The groups are shells around one centre, one inside the other: the same stretched ball of 5 dimensions in 9 sizes.
In the rows, 128 means zero.
Some rows, each with its group after it:
[148 157  88 112 141 137 165 149 101 156 125 128 158 130 168 120]
nur
[146 146 117 103 146 126 148 177 132 157 124 139 155 115 154  81]
gile
[169 132 118 107  99 140 111 142 168 141  89  91 114  68 103  37]
gile
[180 165 140  92 162 162 133 144 123 125 114  84 118 117 152 101]
Sikin
[179 124 128  99  71 168 109  99 161 109  89  72  94  70  74  81]
Sav
[150 160 104  92 134 151 165 122  86 122 143 116 155 157 156 202]
dupi
[142 130 140  79 105 112 107 163 171 124 126 119 148 106 100 121]
Fuvof
[164 140 119  95 104 128 104 143 165 131 101  86 125  87 105  82]
mumog
[173 131 134  92  88 167 119 106 147 106 104  81 105  91  89 111]
seb
[137 146 132  92 156 117 147 192 135 151 139 153 166 129 157 104]
gile
[172 172 112 103 165 170 167 129  84 133 125 100 133 141 176 138]
mumog
[136 154 114  89 145 112 143 173 125 144 141 134 171 140 156 148]
seb
[174 172  89 110 147 161 156 120  91 140 112  84 131 128 168 128]
seb
[173 123 131 100  79 169 119 108 155 114  96  87 101  77  83  80]
Sav
[132 136 138  82 130 131 153 160 122 124 153 153 166 145 135 170]
Tes
[139 140  99 107 120 135 163 149 113 147 131 144 160 126 145 128]
nur
[142 155 135  84 159 134 156 168 112 132 149 140 162 150 161 158]
mumog
[145 166 125  82 164 136 158 156  97 127 152 126 165 164 171 191]
Sav
[161 172 126  94 182 143 153 168 107 143 132 115 148 141 181 120]
Sikin
[164 153 111 104 137 131 125 159 144 150 104  99 134  97 142  66]
gile
[144 135 154  79 132 144 145 155 130 116 145 140 149 135 126 151]
dupi
[176 145 152  99 150 160 129 162 149 137 104 105 112  90 134  37]
nur
[134 141 145  91 165 113 147 209 144 157 140 165 168 124 158  79]
Fuvof
[142 124 112 106 100 137 148 147 138 143 120 141 146 102 118  94]
Fuvof
[153 124 129  90  84 139 118 129 157 116 115 107 130  97  89 120]
mumog
[142 169 116  87 171 124 159 169 100 140 149 132 172 161 180 173]
dupi
[176 175 125  87 159 162 143 126 100 116 126  79 129 143 160 163]
dupi
[146 153 134  91 162 115 134 194 144 152 129 133 158 120 157  87]
Sav
[174 183 103 101 174 161 162 132  81 136 125  88 138 148 188 150]
Sikin
[162 152  90 116 126 150 153 135 113 151 108 108 136 108 150  90]
Fuvof
[139 156 131  91 171 125 159 186 114 147 147 151 169 146 173 131]
gile
[137 165 126  95 193 138 188 184  82 151 160 165 177 169 201 155]
Fuvof
[145 112 121  98  68 105  91 160 201 141  97 112 134  61  72  47]
nur
[155 158 106 106 154 130 147 168 123 157 118 120 150 118 165  86]
Sikin
[178 171 118 107 172 179 169 133  86 137 119 100 124 133 179 111]
Sav
[144 158 102  97 140 139 165 141  94 136 142 128 163 151 163 175]
mumog
[167 116 116 103  54 135  88 121 192 126  80  77 106  50  60  46]
nur
[155 126 127 104 105 152 140 140 143 134 112 125 128  94 112  80]
Tes
[141 142 100  93 100 127 139 131 125 127 131 116 156 128 123 170]
dupi
[147 134  95 103  87 126 128 133 143 138 112 110 145 101 111 118]
seb
[140 132 148  87 133 145 156 159 126 126 144 153 152 132 132 136]
Tes
[181 149 112 105 109 178 139 100 118 119 100  75 106 101 122 109]
seb
[162 128 130  88  79 149 114 113 154 107 111  90 119  96  84 128]
Tes
[127 126 121  99 119 106 139 188 155 157 130 161 167 107 128  83]
Tes
[155 119 133 100  91 123 102 163 189 142  96 113 125  64  87  30]
Sikin

New rows, each followed by its group:
[163 125 157  83 101 151 111 138 166 110 113 103 115  91  88  94]
seb
[144 137  99 100  98 141 151 124 116 130 129 124 151 125 124 156]
Sav
[138 138 153  83 148 140 156 172 124 128 150 156 157 140 143 139]
Tes
[149 154 136  90 165 124 138 187 137 147 131 131 154 124 159  94]
seb
[156 132 156  80 116 140 116 151 160 114 123 111 129 105 103 111]
seb
[142 135 132  82 109 122 123 152 149 122 132 122 151 120 111 145]
seb
[133 145 122  92 146 107 142 190 139 153 138 149 172 128 152 113]
Sikin
[137 125 109 103  98 124 141 153 143 143 123 141 154 105 116 105]
seb
[141 166 115 100 184 134 178 180  90 156 148 153 172 157 196 136]
dupi
[132 159  94  97 146 132 180 147  80 141 155 148 180 168 176 199]
Fuvof
[143 109 142  92  84 127 116 158 179 130 115 135 135  81  82  72]
Sikin
[155 171 102 104 172 134 160 165 101 156 128 120 158 139 186 119]
seb
[162 121 123 102  78 149 118 125 161 125  99 101 116  76  86  75]
Sikin
[143 166 120  87 167 129 159 167 101 139 149 134 169 158 176 169]
Sikin
[127 146 139  88 167 119 163 197 120 149 155 173 178 148 167 131]
dupi
[189 163 119  97 131 165 120 115 129 120  97  56 105 102 131 102]
gile
[137 137 128  91 129  99 118 192 168 151 124 136 161 104 127  80]
Sav
[180 153 131  97 135 142 105 152 162 136  93  74 112  82 125  48]
Sav
[172 161 122 106 159 175 167 135  95 136 121 110 127 128 167 108]
dupi
[167 152 148  84 145 147 124 153 142 122 120  98 127 114 133 107]
Sikin
[171 120 157  93  98 139  89 159 201 129  87  93 102  52  78   8]
Fuvof
[140 107 131  91  63 115 100 151 191 128 109 122 137  74  66  80]
dupi
[170 124 159  84  95 167 115 121 159 101 110  95 105  90  82 101]
Fuvof
[171 127 137 106 109 163 129 139 155 134  97 108 108  75 106  38]
Fuvof
[188 158 139  89 131 178 125 110 126 106 106  63 101 110 124 120]
Tes
[125 131 132  96 142 110 152 200 143 157 141 175 174 122 146  91]
Sav
[161 168 144  84 180 149 151 164 108 129 140 117 146 147 172 141]
dupi
[124 134 121  99 138 108 153 195 138 160 140 172 177 124 149  97]
Sav
[156 126 143  89 103 156 135 132 142 115 123 119 127 107 103 118]
Sikin
[162 135 137 101 126 163 148 142 131 131 117 123 124 104 127  84]
Tes
[151 143  95 110 115 127 137 151 137 153 109 116 145 100 134  84]
seb
[172 168 107 105 154 180 175 114  74 127 126 100 131 144 172 155]
Sav
[149 146 125  89 127 150 154 133 109 119 139 123 148 141 137 171]
mumog
[167 157  98 108 129 166 161 114  94 132 118 100 132 127 151 138]
Tes
[171 128 143  96 102 167 126 125 150 117 105  99 107  87  98  80]
Sikin
[196 148 128  96 100 171  99 102 155 109  82  41  85  75  95  77]
Sav
[196 149 149  91 122 179 109 115 150 107  92  56  86  85 107  74]
nur
[151 109 138  96  73 149 123 132 165 120 111 123 123  82  77  85]
Fuvof
[150 135 105  96  89 117 111 141 160 134 109 100 142  95 102 110]
seb
[158 134 143  82 106 147 120 133 148 110 122 102 128 110 102 133]
Sikin
[190 176 104 101 144 176 142 102  96 121 106  56 112 124 156 138]
seb
[145 169 113  91 171 125 157 170 102 145 144 129 169 154 181 157]
seb
[136 117 154  82 106 121 122 172 170 126 132 146 149 104  98 103]
seb
[167 169 106  99 153 129 126 157 131 147 110  87 139 114 158  96]
nur
[122 107 127  96  86 107 130 176 172 145 127 165 162  94  95  85]
Fuvof
[192 159 140  93 139 179 125 116 128 112 102  63  98 104 130  99]
seb
[170 187 102  96 177 152 158 136  81 135 130  87 145 155 190 166]
Sav
[152 174 132  93 201 158 188 167  71 140 155 143 161 172 205 161]
Fuvof
[165 168 127  99 177 143 147 170 117 148 122 112 141 125 174  89]
seb
[151 182 105  98 195 140 180 166  73 151 148 131 170 169 210 164]
Sav
